The rows are grouped in 3 ways, from coarse to fine. Each group lies inside one group of the grouping before and may be the whole of it. The rows also spread widely along 12 directions, which tell nothing about the answers.
In the rows, zero is written as 128.
Known rows, each followed by its group in each grouping:
[113 131 134 169 135 176 114 183  90 130  79 133 198 135 163 106 160 161
 149 135 100  97 114  95 157  81 147  70 180 138 102] => Neze nimi Q602
[124 130 137 156 113 138 102 158 134 116 158  90 106 145 107 142 111 106
 101 128 149 123 132  81 121 120 134 134 132 126 142] => dize bire Q925
[138 123 116 128 144 133 101 129 164 179 143 112 143 152 107 139 101 125
 104 116 110 142  96 174 115 143 136 107 158 126 121] => dize Bepi Q773
[135 137 110 111 116 122 153 121 174 112 131 165 107 131  77 107  91 120
 159 122  86 152 157 155 108 172 149 146 132 130 146] => Neze nimi Q978
[122 145 144 105 151 122 149 108 111 148 120 121 111 118 128 139 109  95
 122 150 160 117 103 125  96 138 159 123 182 124 150] => Neze namus Q169
[ 80 129 137 115 105  81  90 141  92  91 103 129 124 113 101 122 154  89
 120 112 100 152 147 127 143 140 134 124 134 137 146] => dize bigu Q355
[138 125 100 101 100 107 108 133 122  92 151 127 114 132 115 143 105 115
 142 125  77 155 128 109 161 148 129 121  82 129 156] => dize dige Q550
[ 93 119 114 167  82 128  88 191 111  67 109 156 128 137  78  98 143 132
 159 131  95 150 193  56 145 109 120 116 116 121 126] => dize bigu Q458
[144 148 105  93 128 145 149 139 116 104 111 109  82 109 103 140  87  87
  96 127 132 153 122 122 122 150 142 143 151 122 138] => Neze namus Q138
[140 122 124 102 125 181 137 139 154  62  58 138  94 107  64 113 145  98
 172 110  99 135 177 138 152 142 123 155 137 169 132] => Neze namus Q829
[ 95 135 170 159 120  98 145 121 118 137 158 140 179 138 161 134 129 146
 143 129 105  87  98 105 139 116 164 109 126 143 145] => Neze nimi Q602
[144 140  90  85 127 118 153 139 120 126 131 149  71 119  80 132  88  79
 127 152 132 158 123 129  81 161 148 120 168 103 158] => dize bigu Q355
[ 92 137 161 108 140 118 161 126  79  91  93 125 159  89 135 192 148 108
 135 138 129 123  78 102 115 104 138 145 156 145 148] => Neze namus Q829
[125 101 130 157  96 153 107 143  94 112 154 121  56 128  70 143 125  84
 106 123 176  75 131  70 154  80 113  88 119 156 127] => Neze namus Q829
[118 130 148 110 132 134  89 140 150 114  98  93 128 118 101 125 170  71
 121  84  80 108 108 199 151 152 153 120 158 190 150] => dize bigu Q458
[105 118 177 111 152 104 117  71 123 141 146  94 130 120 118 200 131  98
 125 142 168 102  71 128 110 115 130 136 145 159 162] => Neze namus Q138
[115 117 140 128 126 111  82 112 173 136 132 126 117 150  74 112 131 104
 155 129 118 130 155 150 108 155 139 126 152 143 157] => dize bigu Q355
[129 134 129 125 131 127 136 139 123 140 143 115 126 132 132 137 109 113
 110 131 129 127 101 117 125 130 145 118 141 126 138] => dize bigu Q458
[122 150 132 142 126 130 145 159 122 128 132 123 108 137 133  96  98 112
 101 134 146 140 155  89 117 141 156 136 151 100 133] => dize bire Q925
[137 106 153  82 155  96  92  35 128 165 147  86 120 147 159 146 112 117
 132 144 165 134 112 130 176 143 112 123  90 140 150] => dize bigu Q355
[144 150  95  96 122 124 118 130 143 100 114 127 144 135 121 127  98 134
 173 154  71 169 135 123 117 168 155 131 140 115 163] => Neze nimi Q978
[125 116 164 186 140 130 137 110 187 175 200 110 173 179 152 153  71 184
 121 142 158 129 117  77 111 112 126 160 101 104 121] => dize bire Q925
[108 123 131 132 139 124  66 104 114 130  74 147 158 158 134  62 137 163
 204 175 133 151 205  83 148 130 130  92 156 105 129] => Neze nimi Q602
[132 139 139  87 143 103 128  74 127 123 132  81 146 128 160 160  88 132
 118 137 129 166 107 118 148 157 131 162 107 120 147] => Neze nimi Q602
[120 140 166 127 121 144 184 135 116  83 125  99 109 102 142 145 115 101
  73  95 152 130 132  81 171 126 125 186  92 138 120] => dize Bepi Q773
[106 124 167 141 130 136 123 119 162  98 115 131 158 129 100 152 145 131
 179 132 105 111 131 116 118 120 140 152 138 164 153] => Neze namus Q138

New rows. What belongs after each?
[111 106 135 177 106 180 128 192 140  85  99 167 134 129  74 113 168 128
 176 118 102  97 162  91 139  86 121 110 144 160 116] => dize bigu Q355
[105  96  95 145 110 105 119 150  79 136 164 162 135 135 102 192 103 149
 124 147 123 161  90  83 126  79  90  88  99 106 114] => dize bire Q925
[155 157 148 150 130 166 115 164 171 115 166  43 142 151 145 165 106 108
 110 139 128 105  91  87 103 138 170 158 154 138 174] => dize bire Q925
[106 128 145 123 145  99 114 111 111 150 135 118 157 138 152 144 107 139
 117 145 144 154 114 101 116 126 133 129 139 100 133] => dize dige Q550
[163 139 124 104 138 152 144 109 167 122 134 102 148 139 145 142  93 135
 147 127  90 126 103 136 148 154 153 144 116 146 148] => Neze namus Q829
[ 82 126 154 170 116 102 128 139  64 142 145 154 155 135 155 129 126 145
 124 149 147  98 114  57 139  80 145  81 135 117 122] => Neze namus Q138
[128 128 129 165  90 123  68 164 157  97 193  65 134 159 107 175 108 119
 111 122  96 128 110  80 134 123 135 142  95 140 163] => dize bire Q925
[139 104 111  97 154 119 100  84 141 171 127 111 142 149 140 142  88 149
 114 122 121 186 117 165 164 143  95 124 100 118 106] => dize bire Q925
[ 95 151 160 111 149  98 144 107  92 117 105 127 175 118 170 154 126 135
 157 168 132 137 106  85 107 128 158 142 160 113 158] => Neze namus Q169
[151 116 119 152 115 156 117 136 175 131 162 126 106 164 103 103  82 144
 136 130 136 134 170  82 139 133 125 133 103 113 124] => dize dige Q550
[170 113  92 118 115 149 174 126 188 127 161 183 111 150  94 112  83 143
 186 133  75 131 144 133 142 152 133 123  86 136 140] => dize bigu Q355
[142 121 143 143 150 159 127 127 151 156 145  96 123 149 130 145 102 126
 111 137 167 122 114 107 121 116 126 133 142 126 125] => dize bire Q925
[129 139 132 121 135 153 193 131 104 119  92 142 140 114 171  97  91 148
  99 107 127 146 144 103 182 127 133 147 109 115  84] => Neze namus Q829
[123 126 126 123 123 124  55 135 162 124 120  92 116 147  82 115 136  90
 130 118 107 138 146 154 120 157 142 122 162 146 153] => dize bigu Q355
[159 123 106 112 161 131 138 108 207 186 142 168 180 167 129 121  96 164
 197 142  52 144 104 205 104 169 156 107 145 134 146] => dize bire Q925
[ 74 127 147 160 129 136 171 167  28 131  84 172 106  97 127 107 132 115
  80 130 196 116 142  62 131  70 125  95 177 101  77] => Neze namus Q169
[138 140 101 141  77 114 120 152 146  92 179 127 110 144  98 123  86 120
 133 120  70 130 136 100 144 151 154 120  95 131 157] => Neze nimi Q602
[ 64 118 151 130 100  62  75 127 118  84 133 120 119 121  66 156 144  94
 123 117 119 164 147 110 114 135 117 155 116 135 156] => dize bigu Q458
[114 130 136 153 125 101 164 113 142 171 173 160 131 146 120 118  70 146
 110 132 141 128 120 118 100 134 150 122 139 101 119] => Neze nimi Q602
[132 138 140 119 160 145 133 100 151 158 105 131 131 144 129 102 100 135
 151 156 153 132 147 123 103 144 152 127 178 114 133] => Neze namus Q138
[154 130 117 108 131 146 131 104 144 127 144 105  84 135  96 143  84 106
 128 149 163 133 128 102 115 140 131 135 140 123 148] => Neze nimi Q602
[127 107  80 140  89 106 143 149 137 138 177 194 124 137  73 141  88 139
 139 104  50 133  99 162 136 127 130  79  99 138 120] => Neze nimi Q602
[119 110 160 111 167 149 120 101 133 157  83 121 130 124 119 121 155 104
 136 121 156 113 124 162 136 123 123 117 171 156 120] => dize bigu Q355
[112 128 139 114 157 104 241 112 109 179 148 225 119 111 121 146  87 127
 142 159 166 126  93 120  56 119 148 116 168  91 128] => dize dige Q550
[139 132 109 140 119 170 116 179 147 120  94 113 107 136 116  62 111 113
  80  73  94 151 175 158 181 153 134 128 131 135  88] => dize bire Q925
[135 136 165 111 166 142 155  96 158 143 119  90 163 134 170 142 110 137
 125 131 142 135 106 126 135 144 142 168 133 133 134] => dize bigu Q458
[140 109 147 113 148 159 189 113 151 125 128 110 136 109 137 181 103 129
  87  80 124 146  85 158 172 120  98 179  80 158  95] => dize bire Q925
[154 132  89 100 111 103 197  89 132 141 181 196  57 139  97 106  37 127
 152 165 145 151 158  92 112 161 140 119  94  86 146] => Neze nimi Q978
[107 118 110 109 112  95  49 137  94 105 121 125 112 135  79 151 156  87
 172 167 115 137 129 102 107 124 131  80 160 132 179] => dize bigu Q355
[ 82 117 148 134 111  80 111 126 104 109 144 115 157 122 126 171 122 128
 101 113 116 162 108 103 141 118 114 149  98 124 129] => dize bigu Q355
[120 125 124 127 129 124 157 128 113 114 135 134 106 129 118 145  81 134
 110 146 169 178 152  63 122 123 107 163 108  88 120] => dize bire Q925
[136  83 105 113 131 123  80  79 152 135 151 124 144 148  83 201  97 158
 170 144 107 163 101 130 144 111  79 122  84 142 130] => Neze namus Q169
[110 119 135 110 136 104 103 110 128 124 113 126 159 134 136 133 121 141
 138 124 105 168 137 128 148 140 120 138 114 119 128] => dize dige Q550
[160 149 118 110 151 162 177 121 158 122 137 105 142 131 134 181  64 143
 143 167 139 153  94  84  83 137 144 174 151 102 149] => Neze namus Q169
[ 99 123 137 157 119 105 112 132 119 159 142 161 159 147 134 100 117 146
 131 118  94 110 125 136 147 120 152  81 133 134 118] => Neze namus Q138
[151 105 105 111 127 148 131 105 141 129 136 126 135 132 118 162  96 150
 138 118  98 143 103 140 173 120 101 119  85 147 113] => Neze nimi Q978
[141 129 132 117 141 132 150 108 127 151 133 138  86 144 135  90  92 114
 126 146 170 136 165 101 137 144 136 122 128 108 132] => dize bire Q925
[101 100 128 136 141  77  87  87 177 168 166 124 183 166 109 177  73 184
 128 133 113 212 118 142 103 138  93 165  97  95 117] => dize bire Q925
[124 133 123 132 111 121 122 153 131 111 143 122 123 133 111 131 117 106
 126 127 104 129 123 109 126 137 148 124 134 132 149] => dize bigu Q355
[139 135 157 115 137 154 124 106 158 119 110  99  93 129 105 108 128  84
 133 118 144  94 145 139 137 151 154 140 153 164 151] => Neze namus Q829
[114 131 164  91 174 111 139  50 138 137  87  89 205 130 204 143  86 187
 123 125 128 203 131 124 179 150 108 201  88 107 100] => Neze namus Q169
[111 112 115 126 100 113 158 109 102  81 125 193  91 125  89 114  96 147
 179 160 145 162 200  44 146 118 101 137  77 101 125] => Neze nimi Q978
[ 92 133 174 162 120 104 119 128 148 115 151 131 172 145 125 144 139 139
 158 140 115 115 133  83 113 121 148 145 127 132 159] => dize Bepi Q773
[115 118 119 116 123 124  92 141 134  92 113 109 128 124  85 169 129 113
 133 121 102 175 128 129 128 133 106 150 120 137 139] => dize bire Q925
[132 124 130 133 124 169 133 147 106 107 110 105 131 117 132 143 129 123
 108 108 123 110 109 110 174 102 122 115 123 154 111] => Neze nimi Q978
[127 158 100  87 138  95 204 120 112 156 120 177 115 111 135  99  62 118
  99 121 105 172 114 170 106 180 166 126 160  89 120] => Neze nimi Q602
[140 152 107  89 107 123 127 149  68  85 128 101  98 106 137 155 123  74
 120 140 102 110  87  95 153 132 162  95 134 146 173] => Neze namus Q829
[146 130 138  64 146 138 122  97 126  98  69 115 145 116 165 107 165 103
 178 117  69 126 132 168 206 163 141 118 109 179 156] => dize bigu Q355
[100 124 134 138 125  98 130 111 125 146 142 147 142 137 115 133  93 147
 123 136 131 151 129 117 111 129 130 127 133 107 121] => Neze nimi Q978
[132 108 104  94 136 112  88  90 141 141 123 135 117 137  74 153 112 120
 164 143 111 155 118 163 118 143 114 106 143 138 145] => Neze nimi Q602
[123 139 140 139 137 116 101 122 152 169 154 113 125 159 116 113 104 114
 118 145 148 126 132 120  95 148 157 116 170 109 149] => dize Bepi Q773
[122 148 126 155 127 179 136 216 123  95  93 118 129 117  99 131 146  97
 120 125 114 119 124 105  94 113 155 127 199 134 136] => dize bire Q925
[158 133 117  75 138 158  61 129 140  91  80  67 105 126 113 120 152  74
 146 118  95 136 139 156 165 164 140 122 148 166 166] => dize dige Q550
[178 113  92 124 105 184 126 137 134  76 142 154 114 144  97 154 131 138
 252 188  92  85 130  50 153  98 129  76 103 160 180] => Neze nimi Q602
[147 103 113 109 135 149 110  91 148 116 123 109 148 140 126 166  92 166
 151 130 107 166 122 113 180 120  90 143  74 137 113] => Neze namus Q138
[110 133 148 115 150 137 128 136 119 116  96 109 165 113 127 177 148 116
 133 134 120 140  91 124 114 118 131 140 165 138 141] => dize Bepi Q773
[136 133 153 134 123 147 127 116 153 109 147 104  87 133  90 140 116  90
 138 136 153  89 132  99 118 130 148 139 140 156 162] => Neze namus Q138
[115 119 127 141 120 135 116 148 117 110 130 117 134 133 108 157 115 130
 129 145 142 149 129  69 118 106 115 135 134 113 130] => dize bigu Q355
[ 97 109 142 150 129 133 136 147 142 138 106 158 133 124  87 110 133 122
 112  93 121 136 145 155 129 121 121 130 148 139  95] => dize bigu Q355
[110 129 150 138 126 122 149 125 157 130 131 143 112 132  93 113 108 115
 113 109 137 143 157 127 120 145 132 157 131 122 121] => dize Bepi Q773
[144 133 115 119 129 148 153 130 128 115 143 102 108 121 104 177  80 117
 103 136 150 145  97  95 110 123 123 150 139 118 131] => Neze nimi Q602
[174 122  64  98 133 174 169 137 117 145 100 189 105 133 121  86  88 145
 168 144  94 140 143 139 160 135 130  67 132 118 105] => Neze nimi Q978
[ 59 125 156 181  99  67  98 156 122 141 175 154 144 142  80 145 130 116
 106 122 122 123 120 108  79 115 146 114 155 116 142] => dize Bepi Q773
[108 138 157 173  92 109 107 167 189 115 189  98 107 148  80 121 114  85
  82  75  92 104 133 152 116 158 165 156 123 159 153] => dize bire Q925
[114 159 148 108 158 123 159 124 104 150 113 108  95 108 109 144 105  74
  88 152 196 123  98 122  50 141 167 137 231 107 150] => Neze nimi Q602
[134 122 100  55 138 115 143  96  84 111 108 107  70  89  87 196  90  74
  85 127 155 175  86 141 126 139 104 143 132 125 133] => Neze namus Q829
[129 124 118  80 147 128 115  88 123 113  81 122 122 120 111 135 113 126
 155 143 130 178 148 134 137 150 113 144 135 123 134] => Neze nimi Q978
[119 109 138 176  94 176 137 190  97  63 142 113 107 118 101 175 141 116
 116 121 146 105 126  29 164  62  97 134  89 150 119] => dize bire Q925
[119 135  95  78 139 121  92 150  53  96  72 106 146 106 135 173 149 102
 145 167 111 170  91  99 125 119 125  97 172 116 155] => dize bigu Q355
[ 93 124 124 152 102 102 137 153 100 145 152 145  93 117  82 128  98  99
  54  91 137 128 113 143 118 120 135 108 145 124 104] => Neze nimi Q978
[123 135 109 117 130 146 180 167  90 112 103 122 142 102 146 155  91 133
  67 108 124 181  98 104 144 115 114 153 129 100  87] => dize bigu Q355
[157 141 133 129 131 141 171 101 183 146 161 135 114 153 137  96  62 141
 141 133 125 120 152 113 139 162 159 150 108 121 137] => Neze namus Q169
[117 140 137 135 143 138 124 150  78 151 104 120 141 133 168 102 131 119
 116 155 158 117 124  83 132 110 152  86 181 107 126] => dize bigu Q355
[110 156 133 152 134 172 163 196 115  99  81 121 141 108 113 129 116 117
  98 120 132 137 128  94  92 114 154 155 201 113 108] => Neze namus Q169
[126 125 125 132 143 151 142 134 122 142 116 108 167 123 140 162 102 149
  96 112 120 146  82 134 139 110 120 131 144 128  97] => Neze nimi Q602
[152 118 119 122 133 160  84 124 131 120 133  51 112 146 137 151  93 125
  84 121 154 165 131  90 177 125  96 149  94 123 116] => dize bire Q925
[133 128 161 154 164 166 164 119 174 180 132 121 167 142 133 139 105 147
 122 123 146  96  88 149  97 120 152 134 184 138 114] => Neze nimi Q602
